The rows come from 5 hidden closed curves, with some noise, and rows from the same curve form a group. Each curve winds through 6 dimensions. The rows are also pushed far along 4 directions, which tell nothing about the answers.
In the rows, zero is written as 128.
Some rows, each with its group after it:
[ 92 112 109 140 190 103  89  77  64 131 151 115 154 112 155  94 139 112
 152 115] => (3)
[178 113  62 131  83 123 100 103 204 145 104 121 125 138 152 113 118 124
 114 112] => (3)
[101 129 176 152 179  98 172 127  68  84 155  93 113 145 116  93 115 123
 150 170] => (4)
[113  93  96 133 146 103 120 122 155 163 142 122 107  77 196 139 140 133
 117 100] => (0)
[103 153 153 131  98 154  90 137 105 140 116 163 171 147 135 168 102 132
 135 112] => (0)
[110  90  70 150 160  83  87  60 132 166 146 110 132  96 185 121 144 115
 126 103] => (1)
[164 137 109 171 105  94  69 114 146  96  99 102 165 173 121 123  95  93
 131 111] => (2)
[116 123  92 156 161  78  37  81 100 131 120 110 176 144 177 115  95  93
 138 110] => (2)
[122  80  80 111 108 124 125  97 166 150 128 135 119  93 175 114 178 151
 112  98] => (0)
[173  97  71 115  66 133 128 115 229 150  95 138 104 105 161 120 154 155
 100 112] => (0)
[ 99  97 109 124 143 122 146 100 119 159 159 142 124  96 135 146 149 134
 139 119] => (3)
[ 60 115 141 132 178 100  92  97  54 138 153 113 156 103 169 142 150 121
 147  96] => (4)
[113 152 139 142 124 194  89 125  95 153 159 177 175 146 110 138 114 124
 114 104] => (1)
[ 97  84 102  95 151 141 146 120 148 183 138 156  91  43 184 152 184 145
 106 101] => (0)
[ 93 101 106 139 133 107  99  87 109 144 150 128 157 121 164 133 137 133
 137 104] => (1)
[121 103  98 135 139 108 121  88 142 137 152 111 130 111 170 104 131 142
 129 115] => (2)
[143 157 135 130  90 183 103 160 137 144 123 170 146 159 106 129 119 133
 105 131] => (4)
[126 160 163 117  80 198 152 164 132 141 137 193 151 147  95 161  87 161
 139 137] => (1)
[143 128 101 109 114 152 143 113 178 181 143 145 107  90 131 164 129 144
 113 113] => (1)
[ 85 125 161 117 121 184 152 150 117 152 144 181 118  96 173 117 144 180
 118 132] => (2)
[168 150 141 119  89 149 168 153 176 116 114 136 117 126  91 149  97 151
 146 129] => (4)
[152  79  69 147 117  73 114  92 202 148 119  96  97  97 169 133 179 120
  83 109] => (3)
[165 104  77 161 107 109 100  96 184 127 102 124 123 132 166  81 120 127
 121 128] => (2)
[102 156 208 121 145 180 205 174  96 112 161 155 107 117 108 126  99 163
 142 158] => (2)
[168 145 130 136 113  97 117 130 157  94  89  90 126 151 113 129 109 111
 125 132] => (0)
[170 162  90 131  88 157  51 113 169 156 118 149 174 157 127 143  85 120
 109  99] => (2)
[180  93 108 131  95  83 214 163 211 102 121 103  67 134 106 129 113 136
 132 170] => (1)
[107 100 118 150 156  70 114 110 106 111 113 115 138 123 160 121 115 111
 156 135] => (3)
[ 93 135 154 103 103 175 145 164 109 148 133 181 135 130 134 147 123 157
 134 135] => (3)
[ 81 127 132 119 111 148 113 112 123 177 157 158 145  98 175 156 140 172
 128 104] => (1)
[135 186 166 150 143 161  98 133  95 123 145 139 167 151  85 155  72 108
 134 118] => (1)
[160 115  76 130 124  92 120  94 179 143 136  99 120 125 143 131 105 121
 129 120] => (2)
[164 127 100 130 111 105 131 111 187 140 130  94 110 112 118 158 131 121
 114 103] => (4)
[155 159 152 130 125 149 168 133 122 103 152 118 134 150  54 136  93 125
 155 133] => (4)
[ 84 177 162 150 139 169  17 112  59 148 136 158 218 135 141 176 112 106
 118  61] => (4)
[108 142 163 127 121 153 146 143  95 122 155 152 153 142  86 161 115 133
 141 123] => (3)
[ 91  98 137 138 166  53 150 136  77  99 131  86 111 139 136 120 136 104
 161 156] => (2)
[172 149 137 132 133 138 139 143 162 112 119 119 109 116 103 111 136 132
 103 135] => (3)
[121  94 104 133 167  78 107  96 108  98 125  90 137 130 149  99 146  99
 127 118] => (1)
[101 171 199 116 112 190 183 175  97 140 173 157 124 146  69 185 109 144
 120 142] => (4)
[164 175 160 143 123 130 131 143 130  98 136  99 143 161  61 160  87 105
 130 119] => (4)
[104 157 178 159 146 138  93 156  70  99 141 143 184 157 122 150  68 108
 149 107] => (0)
[151 113  79 125  89 179 115 112 185 175 141 171 126 115 143 115 149 150
  93 111] => (1)
[145 147 139 159 153 135 129 114 106  99 142 123 144 154 107  89  78 115
 147 143] => (2)
[115  96 132 109 162  67 163 118 110  95 109  83  99 108 132 124 158 116
 143 143] => (0)
[154 150 132  77  99 153 162 180 167 135 133 126  96 139 109 124 132 160
 107 156] => (2)
[179 153 111 165 143  83  72 117 140  91  98  93 154 171 125 105  62  86
 137 136] => (2)
[120 138 131 122  95 188 134 125 129 157 157 182 155 131  96 154 128 149
 128 109] => (3)
[169 141 125 110 112 166 140 145 160 127 119 147 129 134  78 164 110 106
 107 115] => (1)
[156  61  71  98 142  68 183 119 201 134 114  89  57  81 151 134 171 115
 106 133] => (1)
[ 71 104 115 138 135 102  56 108  73 135 129 131 177 134 184 120 158 124
 134  96] => (4)
[148 145 149 116 120 102 158 151 147 106 107  90  98 135 113 139 121 128
 127 149] => (0)
[173 146 131 175 121 116  90 121 138  82 116 103 154 179  93 102 110  95
 105 126] => (3)
[185 137 125 108  84 154 200 163 213 136 118 148  84 110  80 154 109 154
 130 149] => (3)
[126 124 118 131  96 139 141 125 169 170 140 143 112 113 137 178 131 136
 105 118] => (4)
[ 77  98 147  90 121 144 204 149 120 162 168 156  98  88 129 169 168 171
 134 135] => (3)
[210 143  89 170  83 133  79 118 208 115  94 137 161 151 110 143  66 100
 121  93] => (0)
[ 88 135 164 134 135 141 107 149  78 111 126 149 154 143 159 106 121 142
 138 133] => (0)
[188 158 102 180 127 113  74  74 137  93 127  94 181 173  76 117  72  82
 147  98] => (4)
[ 91 160 179 133 152 178 111 145  43 105 153 158 174 159 106 105 109 128
 145 129] => (0)

New rows, each followed by its group:
[139 128 124 135 154  78 153  98 107  97 129  72 115 154  91 113 115  99
 158 157] => (0)
[173 148 117 136 141 124 139 108 143 110 141 106 137 133  71 129  96 114
 151 120] => (3)
[113 166 157 124 131 170 118 128  80 133 147 141 150 156  99 125 112 130
 135 136] => (0)
[117 136 118 105 100 174  72 112 145 174  99 168 152  98 160 164 164 140
  92  82] => (0)
[191 156 104 160 154 112  98  87 132  89 133  89 157 157  69  97  79  89
 153 119] => (3)
[ 55  88 119 125 149 100  96 116  76 154 133 133 137 124 203 131 152 118
 128 121] => (3)
[158 139 121 156 116 129  77 115 133  88  95 130 172 162 119  99 101 108
 131 114] => (0)
[132 155 151  83 116 193 177 175 131 151 149 144  92 132  99 133 130 145
 110 145] => (3)
[199 153  82 164 108 139  58 105 165 119  94 134 163 163 101  98  88  97
 128 114] => (4)
[145 161 154 151 135 142 119 153  99 100 124 132 142 176  87 106  94 105
 131 158] => (4)
[202 142  63 116  85 145  83 119 217 155 107 120 120 141 131 100 134 130
  84 119] => (2)
[140 132 137 102 118 139 162 146 153 127 139 117 109 112 111 141 143 149
 119 123] => (3)
[ 98 142 138 155 158 110  81 108  67 119 133 112 155 155 157  93 112 113
 143 138] => (0)
[153  71  72 122 106  98 166 127 218 153 116 128  81  79 171 143 137 141
 124 117] => (0)
[114 106 102 145 171  64  91  98 127 138 122  82 116  98 192 124 140 105
 121 111] => (0)
[106 123 140 128 141 138 147 123 138 153 144 143 112  87 168 142 118 150
 124 121] => (2)
[174 129  79 116  85 176 132  99 194 161 143 154 132 117 102 125 133 151
 120 104] => (3)
[177 136  89 159 110 129  89  79 181 123 136 110 155 142 133 109  93 122
 117  97] => (2)
[162 149 116 121  64 190 122 147 181 154 117 181 143 140 106 155 102 147
 117 117] => (3)
[134 151 146 126 146 131 129 134 127 133 131 124 126 118 115 159 105 116
 125 123] => (1)
[ 75  85 139  89 118 132 210 151 126 159 171 147  90  93 145 155 163 175
 136 142] => (1)
[100 137 131 147 178 108  66 112  60 122 135 105 154 140 152  96 141  98
 123 121] => (2)
[117 157 152 132  88 191  91 158 138 156 120 192 159 129 153 143 114 162
 105 116] => (1)
[158 131  88 129  82 149  94 106 198 172 106 153 140  97 149 168 122 142
 118  84] => (4)
[ 70 141 154 121 124 161  86 127  88 169 157 153 163 114 155 179 154 139
 104  85] => (4)
[ 85  93  96 165 157  61  55  72  99 134 110 119 162 116 224 100 122 123
 151 116] => (1)
[101 118 137 106 116 189 140 149 131 161 151 190 143  89 135 173 135 149
 122  88] => (0)
[136  74  65 115 134  80 164  98 202 172 131 110  66  70 192 126 144 146
 122 137] => (2)
[169  82  53 118 112  98 122 104 227 170 111 113  88  78 168 156 162 119
  82  95] => (1)
[134 145 169 118 149 152 170 164 117 107 131 142 107 112 103 103 134 153
 128 160] => (3)
[117 100  92 125 147 119  96  99 152 162 117 142 117  63 197 104 178 154
 109 108] => (3)
[ 78 101 170 106 138 120 203 168 108 115 143 132  85 104 163 110 150 176
 143 163] => (2)
[115  98 118 158 164  71 117 106  94  89 119 107 140 149 151  79 108 107
 157 153] => (1)
[135 120 133 120  77 159 167 165 166 141 135 169 121 136 110 160 116 153
 123 134] => (1)
[121 163 154 110  98 192 112 162 110 134 125 169 156 158 116 136  99 139
 128 124] => (3)
[185 171 167 129 135 135 170 179 154  82 116  92  88 147  78 102 107 123
 113 162] => (2)
[151 121 131 106 102 124 200 166 169 126 128 120  80 136  99 150 111 133
 134 158] => (3)
[184 152 117 149 116 104  97 136 133  73 101 101 161 180  77 101  87  98
 156 129] => (4)
[144 129 111 118  97 134 133 107 152 139 127 127 136 136 102 159 124 126
 133 113] => (0)
[145  95 108 153 129  82 133 133 149  97 113 115 119 144 142  97 118 113
 130 148] => (1)
[128  81  89 134 121  62 137 114 154 115 119  92 106 130 168  99 143 132
 138 141] => (2)
[ 71 105 173  93 141 142 212 196 115 151 161 159  82  81 158 163 135 172
 140 144] => (0)
[189 131 119 120  86 161 192 159 194 113 125 148  96 149  76 110 103 144
 123 163] => (1)
[111 131 127 107  83 205 112 148 148 172 124 198 138 111 165 125 148 175
 104 113] => (0)
[181 177 113 173 136 126  35 103 122 107 112  95 180 189  94 131  67  52
 112  97] => (3)
[146  90 120 141 123  57 213 125 171  95 127  82  72 130 124 117 115 136
 154 174] => (4)
[146 128 125 150 141 103 132 128 144 110 125 108 111 130 143  86 117 133
 127 153] => (1)
[ 97 119 159 161 195  75 141 135  61  96 125  93 107 125 131 110 130  89
 152 154] => (2)
[151 123 107 172 139  83 118  85 117  91 140  87 150 168  96 105  95  94
 157 132] => (4)
[151 130 129 159 172  83 108 115 129  97 113  97 127 114 128 108 125 104
 125 132] => (3)
[139  96 113 114 159  54 176 152 132  93 110  77  76 118 131  88 146 122
 156 170] => (4)
[175 158 154 153 146 135 138 161 135  86 117 126 133 143  81 131  65  96
 139 133] => (0)
[135 157 128 138 106 152  54 139 105 116 107 150 190 165 116 121 111 118
 134 102] => (4)
[129 135 147 123 151 123 192 141 126 130 163 113  89 115 106 124 118 144
 141 162] => (1)
[112 147 147 108 116 200 108 147 141 179 131 193 134  74 148 156 165 167
  87 100] => (3)
[166 113  99 184 121  47 106  95 162  91 105  78 135 162 130 126  85  88
 141 133] => (4)
[132 123 140 163 156  37 153 118 116  78 129  69 120 149 126 115  77 115
 177 164] => (1)
[173 149  90 109  82 166  91 124 195 161 108 145 139 120 140 141 111 140
 111  94] => (3)
[151 167 151 113 101 155 169 138 133 123 137 121 119 161  58 150 103 130
 140 150] => (0)
[148 123 128 133  99 156 147 144 175 142 128 151 106 121 115 134 161 141
  82 133] => (3)
[135  70  90 146 154  42 143  99 146  99 111  90 114 109 152 125 124  99
 158 125] => (0)
[132  98 101 123 116 129 145 121 182 166 122 158  99  71 158 142 165 154
 108 124] => (3)
[124 151 153 108  78 200 118 163 141 139 112 185 148 132 127 141 130 163
 110 115] => (0)
[116 180 175 151 137 177  82 156  61 112 129 163 176 179  95 115  93 108
 128 139] => (4)
[211 162 149 166 133 105 154 149 169  66 112  87 110 159  46 122  92  91
 113 154] => (3)
[169 105 119 155 154  70 176 126 153  78 114  92  91 130 106  79 121 117
 142 176] => (3)
[119 174 201 121 130 148 158 187  59  69 143 125 155 183  50 130  93 126
 165 151] => (4)
[116 161 186 143 154 151 152 171  76 110 131 136 119 138  87 136 113 108
 138 151] => (2)
[193 129 107 108 104 146 163 132 190 109 125 113 109 140  77 119 126 123
 107 128] => (1)
[115  89  93 155 156  81  87  87 138 144 113 129 131  83 186 122 158 120
 119 113] => (3)
[177 139 102 151  99 112  83 136 158 105 100 114 148 176 108 107 110 101
 120 129] => (4)
[149 147 146 143 111 109 165 140 149 106 131 115 120 146  99 139  75 140
 158 156] => (1)
[ 55 124 181 121 162 128 137 144  59 124 156 126 125 115 167 118 165 151
 120 135] => (4)
[148 143 174 133 122 136 186 174 138  98 135 120  98 144  71 145 129 125
 108 158] => (3)
